There are 5 ways to turn a row about zero (a turn may also mirror it). The second row of each pair is the first, turned, with some noise. The first 35 pairs use one turn. New pairs use 2 turns, one after the other, and a turn may come again.
(in the rows, 128 means zero)
Some pairs, each with its turns in order after it:
[99,141,125,127,147,141]
[152,120,146,105,135,123] -> J76

[119,114,130,113,201,126]
[113,152,167,109,169,163] -> J90

[130,120,125,82,105,129]
[127,136,106,149,146,89] -> J621

[120,126,130,147,134,56]
[101,142,157,173,88,105] -> J328

[111,117,134,142,94,131]
[128,140,135,122,97,101] -> J621

[141,69,137,157,147,116]
[166,95,138,125,169,157] -> J90

[119,130,126,80,151,62]
[117,192,127,169,167,145] -> J621

[55,115,143,124,152,128]
[114,170,132,121,68,106] -> J782

[137,144,141,129,109,116]
[143,138,148,123,135,116] -> J621

[127,132,132,116,138,89]
[120,137,143,150,158,133] -> J76

[115,92,134,132,135,106]
[111,133,159,132,122,146] -> J76

[124,151,122,134,140,146]
[153,116,116,112,130,123] -> J76

[132,136,109,133,127,142]
[119,115,118,110,132,126] -> J621

[135,149,144,145,115,131]
[133,107,116,145,120,112] -> J76

[119,125,129,136,117,162]
[139,105,126,118,142,148] -> J328

[136,102,140,135,122,154]
[114,151,134,137,142,150] -> J782

[126,125,144,147,128,155]
[130,149,128,121,127,157] -> J782

[121,201,112,112,171,129]
[156,137,73,140,138,63] -> J328

[128,124,96,133,115,137]
[106,107,111,128,135,138] -> J328

[125,122,93,126,133,127]
[123,132,150,141,134,105] -> J90

[126,102,151,112,127,144]
[140,134,103,114,156,132] -> J90

[149,154,151,120,125,145]
[158,152,113,126,136,138] -> J328

[103,143,102,107,186,60]
[53,120,188,128,141,150] -> J90

[140,155,122,76,129,136]
[132,151,85,99,124,112] -> J328

[128,62,124,111,101,156]
[106,158,163,186,142,144] -> J782

[109,58,133,124,122,130]
[106,174,148,171,139,109] -> J782

[79,160,190,130,141,127]
[105,140,110,50,105,146] -> J90

[128,117,148,130,98,171]
[143,92,125,133,103,93] -> J621

[137,151,133,114,118,151]
[150,133,101,129,123,115] -> J76

[133,99,102,88,129,148]
[122,121,75,147,140,116] -> J621

[124,103,152,94,119,132]
[143,162,140,142,109,144] -> J76

[120,155,167,170,143,76]
[157,145,158,192,105,107] -> J328

[119,117,129,121,97,132]
[142,132,141,154,125,127] -> J782

[144,120,113,114,167,145]
[131,160,150,140,152,135] -> J90

[145,109,150,137,135,89]
[137,138,87,141,153,101] -> J782

New pairs, each followed by its turns in order:
[133,193,108,55,104,99]
[117,76,104,129,221,133] -> J76 J76

[100,145,102,144,141,122]
[135,141,149,142,141,154] -> J76 J76

[138,124,125,119,201,114]
[66,137,128,113,128,164] -> J76 J782

[125,148,101,118,167,150]
[121,163,115,129,150,164] -> J328 J621

[78,105,104,146,194,122]
[147,115,155,212,142,142] -> J90 J621

[55,143,124,110,201,78]
[194,123,147,63,74,88] -> J90 J328

[154,154,159,155,128,113]
[165,92,155,131,145,125] -> J76 J90

[126,170,133,55,147,137]
[114,136,136,135,89,208] -> J621 J621

[152,72,129,129,147,140]
[141,114,95,79,136,117] -> J621 J621

[111,132,83,133,115,125]
[135,134,139,173,123,148] -> J782 J76

[130,111,164,119,133,99]
[139,120,168,130,140,99] -> J328 J621

[99,138,113,152,129,112]
[136,100,101,152,128,125] -> J782 J782

[86,117,147,131,126,127]
[118,145,102,159,149,128] -> J90 J621

[94,161,183,174,145,159]
[127,171,74,72,112,159] -> J90 J328

[125,113,144,140,108,162]
[138,143,125,118,119,87] -> J76 J621

[149,134,135,166,130,113]
[151,115,141,159,149,130] -> J328 J328

[136,143,133,97,98,132]
[105,106,148,129,135,153] -> J621 J90

[63,167,55,133,148,161]
[146,135,89,219,87,150] -> J782 J782

[107,78,88,126,55,105]
[128,174,191,173,81,162] -> J328 J782

[94,90,141,91,96,121]
[147,185,128,146,85,113] -> J328 J76

[140,120,112,80,114,162]
[153,90,169,125,128,147] -> J782 J328

[146,64,118,112,122,55]
[131,189,160,94,137,195] -> J782 J621

[166,131,126,109,191,116]
[70,127,152,95,135,153] -> J76 J782

[150,149,133,144,104,139]
[144,92,105,129,133,136] -> J782 J621

[160,128,123,132,146,154]
[94,139,138,101,157,124] -> J621 J328

[126,129,123,82,149,115]
[116,143,159,94,118,115] -> J90 J90

[81,175,75,167,160,142]
[159,79,131,57,93,120] -> J621 J328

[163,76,92,123,117,125]
[165,90,131,94,112,95] -> J328 J328

[90,120,126,67,141,135]
[169,179,98,142,135,122] -> J76 J328

[144,71,84,88,136,101]
[118,121,90,71,175,96] -> J621 J76

[117,147,116,84,69,132]
[97,84,164,139,108,98] -> J90 J90

[118,55,151,67,127,160]
[97,134,122,138,167,40] -> J90 J328

[147,136,127,80,127,107]
[115,125,110,80,137,108] -> J621 J782

[123,122,165,125,140,119]
[126,123,117,95,138,118] -> J90 J328

[114,111,122,150,125,126]
[144,145,114,140,123,121] -> J782 J328

[130,196,167,133,120,137]
[127,105,70,113,102,165] -> J90 J328

[89,123,142,120,148,137]
[108,135,146,119,134,87] -> J782 J621

[117,128,142,136,151,122]
[116,123,104,124,115,120] -> J782 J328

[165,117,121,101,119,135]
[107,99,141,114,94,141] -> J328 J782

[136,83,65,149,108,143]
[167,91,160,168,136,163] -> J782 J76

[176,157,157,154,55,117]
[174,85,130,180,115,71] -> J90 J90

[122,147,201,98,122,147]
[109,69,183,121,105,128] -> J90 J782

[141,123,170,166,150,135]
[126,125,86,114,148,98] -> J782 J328

[127,201,117,138,155,103]
[81,140,107,110,161,82] -> J76 J782

[149,106,81,110,95,139]
[139,86,168,131,112,157] -> J90 J90

[136,120,131,201,171,131]
[120,165,160,100,81,171] -> J76 J76

[135,86,128,113,116,122]
[123,127,122,150,88,148] -> J328 J782

[131,151,145,132,185,111]
[132,118,117,105,113,184] -> J76 J76

[123,140,162,126,122,109]
[134,159,133,99,112,114] -> J90 J76

[82,134,140,145,165,76]
[101,176,73,131,129,136] -> J76 J782

[121,130,140,88,122,120]
[125,127,147,101,101,108] -> J90 J782

[138,195,125,119,94,98]
[80,154,98,135,105,169] -> J782 J76

[141,149,154,187,129,73]
[136,139,97,109,203,148] -> J782 J621

[139,86,145,102,128,117]
[112,136,143,101,101,149] -> J782 J621

